There are 9 hidden switches. A switch that is on adds its own fixed numbers to the row, and there is some noise. The rows also spread widely along 10 directions, which tell nothing about the answers.
In the rows, 128 means zero.
Known rows, each followed by its switches (1 for on, 0 for off):
[127 124 134  87 120 149 117  85 145 109 118 141 125 121 142 110 150 136
  95 181 118 128 108 135 129 134] -> 1 1 0 0 0 0 0 0 0
[163  87 138 103 153  84 177  82 129  90 147  94 135 122 132 130 115 106
 131 173 165 143 118 200 110 135] -> 1 1 0 0 1 0 1 1 1
[153 159 198 118 134 113 101 168 130 112 157  97 156 151 129 176 138 113
  91 153 141 141 100 190 126  78] -> 0 0 0 1 0 0 0 1 0
[126  97  99 105 131 155 146  91 120 117 113 136  83 154 125  93 162 160
 142 177 101  96 174 146 174 130] -> 1 1 0 1 1 0 0 0 0
[117 123 121 144 126 127  95 169 160  81 128 126 118 102 158 140 145  82
 125 163 132 100 152 153 111 181] -> 1 0 0 0 0 0 0 0 1
[154  87 125 115 146  97 147  96 122 119 137 112 136 142  99 110 131 137
 140 147 168 128 120 196 126 148] -> 0 1 1 1 1 0 1 0 1
[121 126  95 135 110  82 154 133  79 131  79 121 103 193  96  98  90 150
 148  82 156 140 154 147 132 103] -> 0 1 0 0 1 1 1 0 1
[ 86 111  86 101  85 139 117 124 165  88 125 124 119  87 140  93 146  72
 134 182 127 115 134 125  93 222] -> 0 0 0 1 0 0 1 0 1
[119 114 113 107  96 103  87 174  98  97  99 149 109 178  82  72 144 145
 141 119 147 140 130 170 143 175] -> 1 1 1 1 1 1 1 0 1
[135  86 160  82 131 119 112  98 138 113 153 114 140 132 100 105 153 136
 147 186 143 115 110 190 138 166] -> 1 1 1 1 0 1 1 0 0
[129  78  86  80 125  96 147 112  76  57  83 132  94 170 101  40  99 148
 113 124 129 185 117 177  97 159] -> 1 0 1 1 1 1 0 1 1
[121 115 157  82  68  66 144 136 111 144 143  68 176 148  77 147 119 126
 220 145 179  93 128 178 154 160] -> 1 1 1 1 1 0 1 0 1
[124 102 115 107 121  97 169 121 100  93 129  94 115 142 119 111 101 105
 163 129 164 142 148 166  99 138] -> 0 0 1 1 0 1 1 1 0
[128 105 117 111 121 116 104 103 151  85 130 119 127 133 147 105 135 114
 102 177 119 111 123 177 105 164] -> 0 1 0 0 1 1 0 0 1
[162  79 108 127 180 106 230  72 121 119 155 109  93 101 113 126 109 100
 152 167 155 145 148 185 111 125] -> 0 0 0 1 1 0 1 0 1
[146 152 135 122 105 103 126 166 116  84 117 151 117 121 126 137 118  96
  98 129 157 157 101 159  86 138] -> 1 0 1 0 1 1 0 0 1
[136 107 157  98 106 116 144 112 125 157 149 125 149 132 102 147 144 136
 195 150 170 106 135 145 151 138] -> 0 1 0 1 0 1 0 0 0
[ 97  71  84 195 140 119 105  94 179 108 105 123 134 112 130 112 143 106
 140 158 128  56 154 159 107 206] -> 1 0 0 0 0 1 0 1 1
[105 105 128 155 130 105 130 132 115 144 127 141 102 154  31 101 130 144
 183 143 111 106 152 170 176 160] -> 0 0 1 0 1 1 0 1 1
[128  74 133 107 128  99 111 142  99  87 110  95 129 185 122  97 134 158
 164 126 146 114 163 184 140 143] -> 1 0 0 1 0 1 1 1 0
[163  94  85 159 139 104 115 126 127  66  80 126 136 149 195 126 137 135
  76 102 177 108 141 171  73 139] -> 1 0 0 0 1 0 1 0 1
[151 102 175  85 149 102 134 145 106  91 154 114 107 153 110 121 131 127
 165 164 148 148 151 190 160 128] -> 1 1 0 0 0 1 1 1 0
[111 118 114 130 110  87 148  96 127 112 119  72 137 150 125 127  91 109
 106 143 130 123 112 178  77 114] -> 1 0 0 1 1 1 1 0 0
[117  62 116 128 115  54 112 103 116 102 104  48 174 189 109 109  93 150
 150 125 141  91 125 211 103 148] -> 1 0 0 1 1 1 0 1 1
[133 132 147 130 174 102 154 157  84 128 126  95  81 179 102 139  90 146
 166 123 127 133 188 174 178  64] -> 1 1 0 0 0 0 0 0 0
[140 124 163 152 147  95 124 123 137 126 166 119 142 127  86 155 129 112
 136 154 151 125 110 194 123 133] -> 0 1 1 0 1 1 0 1 0

New rows. What belongs after each?
[131  75 132  95 123 100 122 123 116 109 128 132 128 140  81  89 134 142
 152 156 130 140 113 182 128 177] -> 1 0 0 1 1 1 0 0 1
[148 117 127  78  43  79 146 163  85 115 108  90 163 187 158 149 134 140
 210 100 209  84 175 146 143 126] -> 0 1 0 1 1 1 1 0 1
[141  69 111  91 138 149 112  80 138 100 105 140 115 154 150  74 174 170
 134 175 127  86 163 153 169 165] -> 0 1 0 0 0 0 1 0 1
[ 88 114 137 116  85  99  88 124 156 124 125  71 178 134 104 124 122 118
 155 158 133  72 123 163 123 183] -> 0 0 1 0 0 0 1 0 1
[109  87  75 143 113 117 118 114 154  92 117 135 113 117 128  90 148  92
 130 158 145 105 139 163  97 210] -> 1 1 0 1 1 1 1 0 1
[121 110 130 143 154 119 160 141 131 123 142 143  94 100  82 126 129  99
 180 155 139 138 159 148 148 165] -> 0 0 0 0 0 0 0 1 1
[156 145 134 152 138 126 177 156 107 142 123 186  86 127  77 137 157 121
 145 126 163 156 144 137 161 116] -> 0 0 0 0 1 0 1 1 1
[132 108 111 110 116  96  84 159 106  58  72 135 144 158 155  93 120 139
  89  92 163 164 104 151  82 160] -> 1 0 0 0 0 0 0 1 1
[118 122 113 113 133 123 163 100 114 122 126 142  92 117 103 109 106 116
 150 140 144 147 135 134 119 138] -> 0 1 1 0 0 1 0 0 0
[150 122 171 176 127 113 101 114 168 173 148 127 173 143  78 164 166 131
 107 162 143  77  92 199 139 123] -> 0 0 0 1 1 1 1 0 1
[102  69 101 130 133 119 112  88 138  97 104 122 120 140 117  76 138 142
 137 155 118 105 144 157 119 182] -> 1 0 0 0 0 1 1 1 0
[ 63 127 101 106  88 140 153  87 135 155 102 144 102 100  69  91 121 128
 166 162  97 128 124  89 139 174] -> 1 0 0 0 0 0 0 0 0
[ 90 145  99 127  80 117 159 154  89 149  98 152  98 152  53 100 133 135
 176 105 140 154 144 104 153 139] -> 0 0 0 1 1 0 1 1 0
[147 124 153  96 132 139 139 133 119 112 145 130 118 130 117 128 150 126
 133 159 146 134 130 161 137 125] -> 0 0 1 1 0 0 1 0 0
[ 99  91 155 144 157 119  75 115 180 120 159 111 145 107  72 112 147 112
 133 201  93 103 109 191 142 199] -> 0 0 0 0 0 0 0 1 1
[121  90 128 124 101  92 121 141 129 104 122 115 152 131  98 112 134 109
 170 137 175 112 124 173 113 193] -> 1 0 1 1 0 1 1 1 1
[126 180 174 100 103 114 130 148 113 132 127 112 122 155 103 156 116 131
  98 154 103 145 107 155 143  65] -> 1 0 0 0 1 0 0 0 0
[126 105 108 132 129  67 132 135  86 107  93  97 116 187  93  97  86 149
 146  98 152 129 143 188 125 129] -> 1 1 1 0 1 1 1 0 1
[133  86 103 176 126  90 119 124 128 105 112 121 149 144 124 128 140 122
 129 106 178 113 124 175  84 160] -> 1 0 0 1 1 1 1 1 0
[153 123 139  89 123 120 193 123  80 146 106 118 102 176 105 123 123 159
 173 129 153 128 170 145 180  71] -> 0 0 0 1 0 0 1 0 1
[134 115  97 139 150 127 147 132 114 103  91 139  88 146 120  95 125 126
 103 129 138 144 141 154 120 128] -> 1 0 0 1 0 0 1 0 1
[ 99  96  88 143 118 112  87 145 132  91  90 109 129 163 135  93 137 129
 140 131 140  94 158 159 131 178] -> 1 1 0 1 0 0 0 1 1
[125 101 147 161 127  92  76 184 156  88 158 102 159 123 111 142 144  75
 153 145 173  99 130 205 101 205] -> 0 0 1 1 0 1 1 1 1
[103 105 102 161 115  95 117 122 147 127 113 104 148 133 108 116 111 100
 134 121 158 109 120 162  83 172] -> 0 0 0 1 0 1 1 0 1
[146  78 132 126 164 119 119 114 131 100 136 130  97 154 106  93 148 149
 126 173 109 111 155 197 152 145] -> 0 0 0 0 1 1 1 0 1
[120 117 134 119 148 122 118 138 108 124 114 137  98 153  95 107 128 154
 151 132 126 137 152 148 162 128] -> 1 1 0 0 0 0 0 0 0
[109  82  89 115 124 104 151 119 107  96  98 122 116 129  94  82 113 123
 169 126 153 139 141 149 117 188] -> 1 0 1 1 0 0 0 1 1
[158 100 136 158 119  79 114 146 104 131  91 163 152 166  84 121 146 160
 138  81 191 138 107 168 128 142] -> 1 0 0 0 1 1 1 1 1
[139 111 182  38 110 105 111 118 118 102 157 133 127 136  85  94 142 140
 132 189 121 173  86 182 143 152] -> 1 1 0 0 1 1 1 0 0
[139 122 129 153 141  95 127 164 111 122 114 130 117 145  97 140 118 133
 144 114 147 129 141 168 134 129] -> 1 0 0 0 1 0 0 0 1
[141 110 136 140 145 100 124 145 122 116 143 146 108 137  76 111 134 120
 147 141 153 139 132 186 139 162] -> 0 1 1 0 1 1 1 0 1
[176  90 174 148 193 100 150  88 122 180 127 161 146 129  43 135 126 175
 134 125 163 155  80 181 151 108] -> 1 0 0 0 0 0 0 0 1
[ 96 109 142 151 159  78 123 105 130 140 143  78 132 150  53 124  93 133
 144 153 104 130 118 197 141 129] -> 1 1 0 0 1 0 0 1 0
[149  80 146  83 130  92 105 110 122 111 118 107 171 150 119 109 126 152
 135 135 172 137  91 181 117 156] -> 1 1 0 1 0 0 0 0 1
[ 59 145  99 103  61 125 151  89 138 153 114 124 115 107  69  98 119 112
 150 163  98 131 115  96 122 168] -> 0 0 0 0 1 0 1 0 0
[170  93 137 118 138  86 143 153  73 109 108 134 115 198  86 104 139 166
 163 107 180 137 151 200 167 117] -> 1 1 1 1 1 1 1 1 1
[126 105 117 132 131 141 166  90 137 135 129 138 122 112 115 129 149 124
 149 155 145 115 140 131 132 139] -> 0 0 0 1 0 0 0 1 0
[118 146 188 107  82  85 125 143 129 185 160 108 161 152  30 147 131 124
 180 162 145 119  96 177 172 130] -> 0 1 0 1 1 1 1 0 1
[131  89 164 140 143  99 126 107 148 130 149 103 149 126  99 145 137 123
 160 165 144  98 129 184 135 149] -> 1 0 0 0 0 1 1 1 0
[137 128 128 117  95 123 149 145 132 114 122 127 115 129 138 147 157 117
 160 164 142  84 172 145 154 142] -> 1 0 0 0 1 0 1 0 1
[138 122 125 153 124 133 133 149 128 132  99 134 116 149 142 154 153 143
 162 133 148  65 187 137 169 118] -> 1 0 0 0 0 0 0 0 1
[142 101 141  78 127  98 140 137  94 106 128 147 133 114 110 114 112 137
 164 105 180 192 107 131 102 158] -> 0 0 0 0 0 0 0 0 0
[134 103 151 102 105  86 123 116 102 125 116  98 145 197  82 105 129 170
 164 142 143  98 141 190 174 122] -> 0 1 1 0 1 1 1 1 1
[123 106 106 104 142 113 118 149  97  99 119 145  89 155  68  64 124 143
 137 133 128 170 128 173 142 167] -> 0 1 1 1 1 0 0 0 1
[129 116 115 144 133 116 118 120 122 129  97 145 138 131 100 114 123 143
 126 109 159 128 115 144 116 150] -> 0 0 1 0 0 0 0 0 1
[135 103 145 152 139  82 102 149 121 141 125  93 161 174  98 142 113 138
 165 109 170  99 136 191 135 128] -> 0 1 0 1 0 1 0 0 1
[116  79 122 115 126 130  83 164 112 116 117 162 104 161  86  77 173 162
 186 131 147 116 165 151 175 194] -> 1 1 0 1 0 1 1 0 0
[163  94 157 134 138 102  85 181 115  97 124 158 141 149 104 132 173 155
 153 125 164 125 136 180 156 166] -> 1 0 0 0 1 0 0 1 1
[108 113  83  75  48 124 105 109  92  92  55 139 131 198 147  67 155 177
 122 116 137 118 132 117 129 141] -> 1 1 0 1 1 1 0 1 0
[121 110 135 118 131  76  92 136 102 106 109 123 141 165  76  91 114 153
 109 107 149 180  84 175 113 147] -> 1 1 0 0 1 0 1 1 0
[177 140 153 168 124  86 163 197  93 116 119 141 115 160 127 183 141 115
 169  95 199 115 177 169 149  91] -> 1 0 0 0 1 1 1 1 1
[141  99 148 156 138  74 121 135 130 118 142 100 155 134 113 158 117 121
 145 121 168 116 122 191  97 139] -> 1 0 0 0 1 1 1 0 0
[130  97 135 155 142  83 107 151 127 135 145 107 150 141  87 142 138 128
 164 121 172 118 128 187 129 160] -> 1 1 0 1 1 0 1 0 0
[145 117 124  92  91 102 149 157  95  99 109 146 115 144 120 118 130 123
 153 125 161 149 132 149 119 143] -> 1 0 0 1 1 1 0 0 1
[ 79 130  92 165  79 109 104 146 153 101 121 129 137 104 107 127 138  73
 130 138 143 110 113 143  74 204] -> 1 0 1 1 1 1 0 1 0
[152 126  95 170 139 112 134 156 118  65  92 128 103 152 167 133 137 111
  92 117 162 108 165 175 107 123] -> 1 0 1 0 1 0 1 1 1
[138  56 106 126 133  86 183  61 116 143 125  79 152 143  91 117 118 153
 191 139 167  81 148 185 133 152] -> 0 0 1 1 1 0 1 0 1
[158 135 123 143 136 130 134 165 107 109 110 139  92 173 126 129 162 137
 129 136 154  99 175 177 171 108] -> 1 1 1 1 1 0 1 0 1
[192  85 139 102 145  77 138 142  80  72 120  93 131 199 168 131 120 159
 145 106 191 110 174 212 134  98] -> 0 1 1 0 1 1 1 0 1
[124  41  68 144 125  99 171  31 141 125 115  89 152 128 155 123 125 137
 177 141 170  57 157 159  92 170] -> 1 1 0 1 1 1 0 0 0
[ 99 118 126 154  66  75 114 123  96 181  94  90 185 206  63 143 127 181
 206  77 174  61 141 148 163 122] -> 0 1 1 1 1 1 0 1 0
[106  96 140 102  86  94 151 116 108 166 133 123 136 140  40 114 131 148
 213 141 142 122 127 146 155 164] -> 1 0 0 1 1 1 1 0 0
[154 131 148  95  93  88 114 177  91  85 132 121 147 154 132 138 125 120
 124 101 188 162 105 174  84 131] -> 0 0 1 1 1 1 1 0 0
[156  65  69  80 143 122 159  57 103  65  79 111 100 175 174  55 128 164
  83 152 133 134 144 178 111 124] -> 1 1 0 1 1 0 1 0 1
[132 118 162 112 128 108 133 121 152 116 177 115 130 117  85 130 139  83
 133 204 123 138 103 199 132 157] -> 0 1 0 1 1 1 0 1 1
[110 117 105 112 133 115 128 118 109  83 101  98  98 162 152  99  91 130
 105 131 110 135 151 153 101 108] -> 0 0 0 0 0 1 0 0 0
[ 99 131 115  99  77 121 124 119 104 128  93 110 126 176 125 112 123 159
 173 124 137  83 170 121 157 124] -> 0 1 1 0 0 1 0 0 0
[116 140 106 164 129 137 149 113 139 136 127 161  99 101  89 126 141 110
 115 142 134 133 125 132 114 146] -> 0 0 1 0 1 0 1 0 0
[157  89 141 142 172 111 136 101 148 117 137 105 143 125 130 142 128 124
 113 162 144 106 118 197 114 128] -> 1 0 0 1 0 0 0 0 1
[114 123 123 136 115 113 154 160 114 108 140 114  85 143 122 150 140 104
 203 159 133  86 212 153 171 136] -> 1 1 0 0 1 1 0 1 0
[128 128 113 148  74  92 133 176 106 122 104 133 156 140 126 160 151 115
 173  81 209 114 140 126 109 155] -> 1 0 0 1 1 0 1 1 0
[106 113 110 131 128  74 120 125 115  95 113  84 121 160 101 105  79 118
 130 136 125 125 130 195 105 145] -> 1 1 1 0 1 1 0 0 1
[162  89 138 120 177 121 146 138 129  96 153 132 101 111 119 114 140 106
 133 161 156 154 137 188 122 150] -> 0 0 0 1 0 0 1 0 1
[ 51 124 115 143 142 103 113  76 164 143 146  82 125 101  45  89  83  95
 123 178  90 136  89 167 100 183] -> 0 1 1 0 0 0 1 0 0
[120  99  97  99 134  86 148 114 110  75 114 125 110 107 100  81  84 108
 116 135 138 187  95 167  70 182] -> 1 0 1 0 1 0 0 0 1
[130 116 180 131 164  82 107 143 117 153 159 122 135 138  33 135 117 148
 154 138 131 160  95 193 155 134] -> 1 1 0 0 1 0 0 0 0
[111  81  98 190 126  51 123 141 126  85 108  19 170 170 187 174  82 106
 175  85 187  43 198 190  79 130] -> 1 0 0 0 0 1 1 1 0
[139 142 169 135 121 111 166 148 124 148 167  97 128 141  93 178 147 108
 171 165 142 103 158 173 167  96] -> 0 0 0 1 1 0 1 1 0
[ 87 109  32 134  84 143 128  73 142 106  40 161 112 130 155  58 140 132
 100 121 144 106 134  87  98 187] -> 1 1 0 0 0 0 1 0 1
[152 124 128  69 102 116 157 131  97  81 103 127 129 146 156 112 125 122
 116 132 165 166 121 141 107 115] -> 0 0 0 1 0 0 0 1 1
[187 133 182 102 187  88 100 237  73  26 158 106  89 181 172 148 107 108
 115 112 168 194 170 220 123  79] -> 0 1 0 0 0 1 0 1 0
[180  94 125 144 169 111 130 160 124  67 135 113 115 140 177 151 145 115
 113 145 160 111 164 205 111 127] -> 1 0 0 1 1 0 0 0 1
[160 107 142 114 130 105 153 138 107 119 122 128 121 146 125 146 139 147
 164 138 154 110 160 164 155 122] -> 1 0 0 0 1 0 0 0 1
